The same things were measured in two ways. Each way mixes the same 12 hidden numbers, adds some noise and spreads widely along 7 directions of its own, which tell nothing about the thing.
Some things both ways: the first way, then the second way.
[  5  11   9  16 -16   8  -6 -48   4 -32 -11  16   3  -2  17 -15  -1 -25
 -13  13]
[  6  -9  10  22  14   0 -15 -12   8  19  -5  14 -26  -6   0   6  51  21
   8 -16 -15 -13  27]

[-17  -1 -17 -36   1  11 -10  38  29   5  -2  14   0   0  36  -9   0  33
   7   2]
[  8   7   3  20  -1  -7 -41 -12  11   4  23 -13  -5  17  20  15  19   6
 -10  18  -6 -12  11]

[-22  -9 -11   4  -6  30  29  -8   2 -17  -1  13  -6 -21  45  15  23  28
 -26 -10]
[-21   2  13  35  22  -1 -24 -19 -23   5 -53  12  -6   3  10   5  28   6
 -36   0 -12   7  10]

[ 22  21  14 -20 -14 -15 -20  33 -12   6  -7 -39   3  11 -41   4  -5   5
   4  45]
[  0   2   8 -25   0  -7  -8  -5  -9   8   1  13  -8  -8   3  13  31  -6
   8 -11  -2  -9   6]

[ -6 -12  -9 -16 -29   4 -10  25   0   3 -13  -9   6 -19   2  11  15  16
 -19  17]
[ 17  -3   0  34  17   6   5 -14   2  -4  40 -11   6  -5  16 -17 -17  -2
   4  34 -11 -18 -17]

[ 30  19  12  16 -13  11   5  35   3 -44 -42   3 -19 -12 -13   0   9 -37
  22  27]
[ -9 -12  23   6  11  15  -2  -3  -6 -29 -14   8   5 -10  -1  -3  21  18
 -42   1 -16  18 -15]

[  7 -17 -11  -4 -25 -11 -15   2  -7  -8 -19   0  10 -26 -16   6   2  -3
  -6   4]
[  2  -8  13   3   8  23   9   0   7  -5  17   9 -19  -3 -13  -5   7   9
  15   8   0  -9 -11]

[ 14   1  10 -20   5  15  31  50  10 -35 -51  35 -45 -17  11  13  14 -34
  29  -6]
[ -1 -17  -4  19   9  32   9   8  14  18  22 -16  -5  -7 -10   8 -24   7
  -2   5  -5 -15  -7]

[ 15  13   6  17 -17  26  54  43   3 -59 -22   8 -21   3  21   8  -5 -24
  27  40]
[ 19 -15  27  -1  19  -3  -7 -23  12  -9 -13  49 -13  -5   5   9  60  17
 -51  -8 -38  17 -19]

[ -9  26  -5 -11  18   4   7   4 -12  -2  26 -22  30  -7   8   4  20  17
 -11  -9]
[-36 -11  24  11  -9  12 -36  20 -12   8 -69   2  22  40   2  21  24   0
 -33  -4  -9   6  11]

[ 20  24   8  11   5  -4  21 -14 -11  -7  24 -26  31  25  11 -12  -3 -39
   3   0]
[-26   0   4   7  12  45 -15  20 -30  20 -17 -24   2  -4   3   7 -17  -8
  23 -27   0 -20  24]

[ 27   8  11 -23   3   7  24  11  13  26 -24  25 -45  16  29  -3   7 -32
  25 -25]
[ -3 -11   5   7   9  22   4  -8  -7   1  12 -10 -30 -22   4  11  -7  -6
 -30   1   6   7  10]

[ 28   1  -3 -25  14 -17  21  19  12  12 -23   6 -20   7   1  -6 -22 -10
  44 -25]
[ -1 -35  25   6   2   9  -4   3  12  -6  -5  16 -27  11   5  28   9   7
 -14  -6  -3   6  11]

[-19  -3  36 -41 -19  21 -33   7 -16  57 -22  17   1  13 -13  20  20  23
 -48 -12]
[-31 -34  11   8 -32  16  30  28 -12  14  -4 -26   7 -13  22   6 -28  -7
 -19   1  29   5   1]

[ 29  -9 -37   6  -8 -22  24  13  16  41   6   6 -26 -11  42  -8  -4  30
   7 -15]
[ 37 -36  -3  11 -28 -12  25   1  38  39  32 -24   6  12  18   9  22 -38
 -20  39 -13 -28   0]

[ -8 -13  14 -24  -5 -25 -35   6 -15  -3  10 -36  41  32 -52  23  -2  43
   3  40]
[-14 -13  11   4   0 -33   9   5  -1   4  -4  22 -16  11  18   4   9 -23
  18  -4   7  -5  11]

[-16 -14  26  -1 -28  16 -54   2 -12 -44  -4  12  17 -20 -33   5  18 -29
 -22  38]
[-21  44  18  16   4   1 -16 -28 -18   8 -37   1 -10   6  -2 -20  29  39
  25 -33  17  -4   1]

[ 14  14 -19  30   9   6  24 -17   4  16  57 -19   6   9  42 -30  -5 -13
  11 -10]
[-21  37 -13 -30  -7   9  -4   9 -33  20 -40 -27  10  18 -11   4 -10  -9
   7 -20  22  12  20]

[ 21   1 -20  17   5  -1  41 -10   1 -10  -2 -14   0  39  26 -19 -21 -36
  33  13]
[ -1  13   8 -10  -4   5  23   0 -16   1 -28  27 -22   1  -1  -1  27   7
  -7 -16  -1  28  11]

[ 18  -5  21   9 -30  23 -23  -9  -5  10 -25  23  48  18  -9   5  20 -14
  10  -5]
[-14 -30  22  -1  17  47  -9  33   4  10  27  13 -18 -13  -4  -4  28 -17
  39 -18 -28 -38  20]

[ 13   4  -2  18   4  -8  16 -19  17 -16  -7   8   4   3  21 -20 -13 -37
  -8 -29]
[-26  16   8 -11  34  54 -23  12  -4 -24  -4  -7  -2 -22 -37  -9  -7  30
 -10 -35  -5  14   8]

[ 36  -3 -33  -6  23 -58   1   9   0   9  -5 -32  12 -15 -21 -18 -22   3
  16 -12]
[-18  -6  -3  17  11  20  19  10  -5 -43  -3 -37  14  -4 -16 -16 -69   3
   5  25  30  17  -4]

[-14   0   4  -7  -9   7 -41 -22 -17 -17 -32   8  -2 -23  -4   1  24  -3
 -21  24]
[ -3 -29   7  40 -17   1  10  -4 -11  23 -34 -17 -20   7  20  25  23   8
 -12   4   2  -4  25]

[ -7  -5   8 -25  -7  35 -12   6   7  39 -48  22 -26   0  11   0  25   4
 -15 -24]
[-11  -6 -12  -4  -2  15  27  15  -9   7  20 -10  -8 -30  -2   7 -19 -14
  -9  11   6   2   2]

[ 25  17   1  32  -6  12 -12 -15  17 -11 -12  17   2  26  21 -20   7 -18
  29   3]
[  9 -11   7 -32  22  -4  -2  -5  12 -28  18  25 -51 -33 -20  23  50 -28
 -44  -6 -18  23  28]

[  4  -6  18  -2  -1  20  -8  -3   4  -7 -28  43  -8 -14  -3  12  19   9
   8 -18]
[-37 -48  11   0  -4  32  -3  31  -9  19 -16  -9 -23  -8  -6  36  -4 -14
 -21 -14  12  -3  22]

[ 10 -10 -14  -7   8 -44 -12  16 -15   6 -43 -12 -23 -17 -31  14  -5  22
   3  -3]
[ -1 -13  14   3   1  16   0   7  -5  -8 -59  -1  -3  12  -5   9  24  -2
  -5 -22 -11  13  31]

[ -4   1 -12  17  -6  11  19  34 -15 -34 -11  -6   5 -17 -16  12  19   2
   0  16]
[ 14 -10  -1   5  17  24  19  17  18 -55  10  -2  53   5 -15 -37 -38  -8
 -32  46 -27  26 -48]

[  2   0 -25   2  -4  10  51  28  -3 -36  -7 -12  15  13  14  10  -7  24
   2  31]
[ 12 -12   4  37   5   2  -2  -2  -4   2   5   5  13  -3  33 -13   4 -24
  -5  25 -22 -17  -5]

[  6 -12 -12  -2  -3  -1  39  11  -1  -9  -7   6 -25  -8  37   4  -5 -28
  15 -21]
[ 38 -22   7  12   4  -2  35 -21  31   9  21   9 -30   4  -4  13   6  -4
  -3  10 -15  -6  -6]

Other things, the second way, with their names:
(553): [ 24   3   0   2  34   2 -13 -21  22 -24  10  17 -22 -24 -14  -4  10  -6
   0  -1 -11   1  10]
(204): [ -3   6  18  11  16  -2  13  -8  11 -34  15   1   8  -3  -3 -33  -5  15
 -15   9   1  16 -22]
(87): [  2  -8   6   6  12  16  -8  -7  -5   4  -1  -1 -11  12  -2  15 -12  -7
   4   2  -4  -8  -6]
(105): [ 14 -19   6  19  10   3   6  -3 -10 -14  19   2  -7   2  20  -2   0   6
   0   2 -20   2 -14]
(233): [-42 -23  22  43 -24   1  12  10 -28  26 -27  -4 -10   3  50  34 -43   6
 -17  -3  29   1  12]
(106): [ 21  24  14  -6  35   9  -5 -15  31 -82  28   2 -15  -8 -34 -38   8   5
   8  19  -6  19   9]
(236): [ -7  14   9  -5   7  19 -11   4 -18   2 -16   9  -6  -5   4  -6  36   0
 -11 -21 -18   9  14]
(308): [-25 -28  19  14 -45 -25  36  18   7  33 -12  20 -12  25  30  29  -5  -4
 -24  16  27   8  -4]
(428): [-38 -29  39   8 -32 -16  -9  20   8  40 -23  19   2  46  20  19  55  20
  -4 -20   0 -12  -5]
(499): [ -9  12  -7  -3   5   5   7   3   2  23 -16   3 -29  15 -28  28   2  19
  20 -13   4   5  18]
(222): [ 17 -19   2  11  10  -6  15 -11  11  -1   2  13   5 -23  11  -2  -2  -9
 -24   9 -10   0 -12]
(139): [-23  21  -1   1   2  16   2   4  -8  -1   0 -14  -3 -15   0  -3 -15  -1
 -31  -5  12  17  10]
(36): [-13  -2  -2 -23  -9  19   3  26   0 -19  19 -16   7 -13  -7  -5 -12 -12
 -15  -2  11  16  -2]
(161): [ 57  17  -5  21  48 -12  -1 -33  49 -50  29  21  14  -1 -20 -30 -11  22
   4  27 -38  13 -22]
(504): [ 26 -17  -6  -4  35   0 -15 -19  21 -21  20   2   0 -29 -12  -4  19 -39
 -16  10 -26 -17  -9]
(53): [ 17  -9   2  15  11   7 -27  14   0  -2   0 -26  45  27  16 -15  10   6
  19   0 -37 -18  11]
(510): [ 26 -28  10   9  20 -10  20  -5  23 -13  25  30 -20  -1   2  -5  17 -30
 -15  35 -22  -1   3]
(118): [  5  -7   7  32  20  41 -13   7 -16  -1  11 -12  16 -16  22 -20  -5  -1
  16  -6 -28 -23   1]
(136): [ 10  13   3 -13   7  -5 -13   0   6 -21  30  -3 -17   2   3  -2  -4   0
  28  -6  13   2  19]
(159): [ -2 -19   5  -2 -16   2  -7  16   6  31   9  -9 -10  -1  16  19  25  -5
   8 -27  -3 -14  29]
(385): [ 27 -44  16  19 -11  -5   7 -18  55 -20  -6 -12   5  -7  -7  23  17  21
 -47   6  -7   7 -10]
(215): [ -9  20  10 -16  22  26 -11   1   2 -25   1   9   3 -21 -24 -24  32  10
 -19 -19 -18  13  -9]
(501): [  7  22   0 -25  13  14  -6 -20 -12  -8 -19  16 -43 -14 -20  24  31  -5
 -14 -24  -5  19  17]
(574): [ -2  -6  11  28 -16  18   9  25   8  28  -7 -12  16  45  13 -12 -11   5
  29   8  -4 -14  20]
(468): [  8  26   3  -9  27  29 -22 -30  -2 -61  10 -11 -18 -27 -25  -7 -20  10
  -5   1  17  15 -19]
(115): [  3 -20   9  10  24  47 -29   0   3   1  -7  -9   2 -14 -13  11  10  14
  14 -33 -24 -24  -7]
(6): [ 12   2  12 -26  -6 -12 -19 -16  19   3 -22  12 -11   7 -17   6  70   6
  -9 -26  -5   2  -1]
(552): [  1  25  -3 -13  10  24  -2  11   0 -19  25 -12  23 -21 -11 -34   1   9
   7  -6 -10   4  -3]
(346): [ 15 -26  -4  29  31   4  24 -18 -10  -4   1  14 -25 -17  -1   7   4  -7
  -9   3 -33  -3 -18]
(425): [  2 -31  25   2 -35 -11  21   6  25  20   2  11 -14  21  20  20  35  11
 -29 -12  -4   8  -8]
(445): [ 18   4  -7  10  23  17  -5 -26   7 -17  -2 -10  -3 -33 -18  -7   8   2
 -19   8  -7  -3 -11]
(234): [  3 -35  -2  17   4   1  48   0  20 -16  20  -2 -28 -13  -7  20 -50   9
 -28  10  11  28 -13]
(565): [  2 -15   3   5   7   1  18  15  31  24  -5  14 -11  15 -21  -4  11   6
  15 -14  -9  -2  14]
(373): [-21   3  10  20   0  -6  -3 -12 -20  15 -10   2 -20 -17  24  19  -6  15
  -3 -17  18   1  13]
(217): [-21 -17  16  -7  20  12   0  -7  -3  -8   9  10 -35 -13 -13  15 -13  -4
  14 -24  17  -5 -12]
(433): [ -2  29   4   1  -7  -5  14 -13  -8  -3 -29  20 -26   8  -2   1  24  -2
   3  -2   6  16  10]
(477): [ -1  18 -17 -37  11  26  11   8  -6  21 -22 -20   0   7 -40   5 -25  11
  35 -42  15   8   9]
(200): [  4   7   5   7 -16 -34   9  -5  14   0  -5  -8  13  31  10  -8   7   4
  11  17  12   1  -2]
(99): [ 27  -4 -18   2  -4 -11  23   5  25  -3  31  -6  16  11   0  -2 -32  -6
 -20  40  -4  15  -9]
(449): [-13  -5   7   6   1 -10   6  -3  15  33  -7  29  -9  14 -17   9  38  24
 -11   1  -7  -5 -15]
(44): [ 20 -31   3  15 -10  -8   1  -2  25  -4 -16 -15  25  19   3   3   6   3
   2  11  -8 -11  -9]
(556): [-23 -33  23  18 -20   5  29  28 -10  29 -21   3 -16  21  25   8  18   6
 -12 -12  -2   9  26]
(259): [-13  -6   0  -9  14  16  33  10  10  -9  15  -2  -2 -15 -33 -18 -16   9
  14   3  11   2 -16]
(153): [  3 -24  22  10  -1  29 -13   9   6 -19  22   2  -1 -21  20   3  13   6
  -7  -5 -10  -8  -2]
(458): [  8 -15   7 -46  -3  27   6   4  37 -36  20  -8  18 -25 -41   1  -9   2
 -18  -8  12   8 -43]
(298): [ 24 -20  17  18 -10   2  27 -16  27 -26  30   9 -22  -6  13  -5   2 -23
  -2  31  -1 -10 -19]
(77): [ -7  51  -9 -40  16   4  10   1 -13 -39 -11  18   7 -12 -34 -31  -2   1
  17   1  13  29 -11]
(226): [ 23 -27  15   7 -11  -6   5  -9  50 -21   3  11  -7  10 -14  14  34   6
 -41  24 -13  12 -12]

Some of these things the first way, each followed by its name:
[  8  14  15 -12   0   3  32  12 -16  -9  -6 -13 -15   8 -16  10  -7  -2
 -14  20] -> (222)
[  5  11   4   7  -1  24 -24 -13   7  11  31   8  21   3  13 -26   5  -7
  14   1] -> (200)
[  0   7   0 -17   8   9  23   2  10 -14  -8 -11  -3   9   6 -13 -24  -7
 -10  -5] -> (373)
[ -7  21  21  -3 -18  36 -18 -20 -10  10  17   6  58  28   1 -23 -11 -19
 -32   7] -> (153)
[-13  -4  -4 -23  -1  12  -4  25  -7 -13  11  12  18  -8   7  -7  -8 -16
 -11   3] -> (468)
[ 18  29   0  10   0  -4  15   0   9   0   4 -24  -4  12  22 -20  -8  -9
  15  14] -> (53)
[  4  26  18  -4   0   8  24 -10   4 -38 -27   9 -35  18  17  -2 -12 -25
   0   6] -> (159)
[ 35  19   6   9   0 -18 -31  36  -1 -24 -11   9  40  15 -22 -14   3 -33
  42  24] -> (106)
[-20 -26 -16  -4  12 -34   6  -8  -2 -20   8 -27  28  15   8  -4 -25   4
  -9   8] -> (234)
[-14  -2   7 -28 -10  13  31   1   4 -14 -18   0 -22   1  45  20  18   1
 -14   6] -> (449)
[ 29   7  27  15 -15 -19 -43 -14  -7   2 -16 -13  15  29 -33  -4  19 -33
  34  26] -> (556)
[ 27  37  15 -22  32 -12  18 -14   4  14  -4  11 -31   4  22 -32 -24 -55
  -1 -32] -> (385)
[  2 -12 -18 -14   2  -2 -10   0  25  37  15   7  21  21  16 -25 -33  25
  14 -22] -> (136)
[  6  25  -3   4  18  19  20   4   7  -8   4  10 -28  -5   8 -24   6 -25
  23 -13] -> (99)
[-11 -15 -28   1   8   2 -18 -20  13  20   4  28  14 -19  28 -24  -2  17
 -15 -37] -> (226)
[-38 -13 -28  -8   2  16  31 -14  -3 -17  12  -8  13 -20  17  11  -8  42
 -45 -39] -> (308)
[ 17  -4  -5   0  -7 -39 -32 -51   2  12   0 -13 -42 -15 -14 -18 -14 -18
  -8  -9] -> (6)
[-24  -1 -15 -21  13  -6  11 -17  -4 -11   1 -19   8  -5  36  -5   0  -6
 -12 -13] -> (499)
[ -3  -4  -9 -34  -3   6   7  -5 -16  31   7  -3  20  19  15  -1   1 -20
  -9 -32] -> (298)
[-27 -30 -14  16 -16  15   3 -44  -1 -16   3  19   7 -41  17  -8 -15  -1
 -53 -36] -> (115)
[ 11   4  24 -11  -9  26 -30  10   8  25 -31  21 -14  33  -4  -8  25 -31
  29   6] -> (236)
[-40 -59 -40 -18 -21 -18  33   2  -3 -20 -57 -24 -35 -21  35  39   1  45
 -28   5] -> (346)
[ -6  -8  10 -27   5  12  -2  11   2  15 -16  30 -10   2  -6   4  -1  15
  -5 -15] -> (553)
[ 10 -15   8  13  -1  -4  15  43  -2 -39 -25  29 -50 -32 -13  11  -7 -19
  30  18] -> (477)
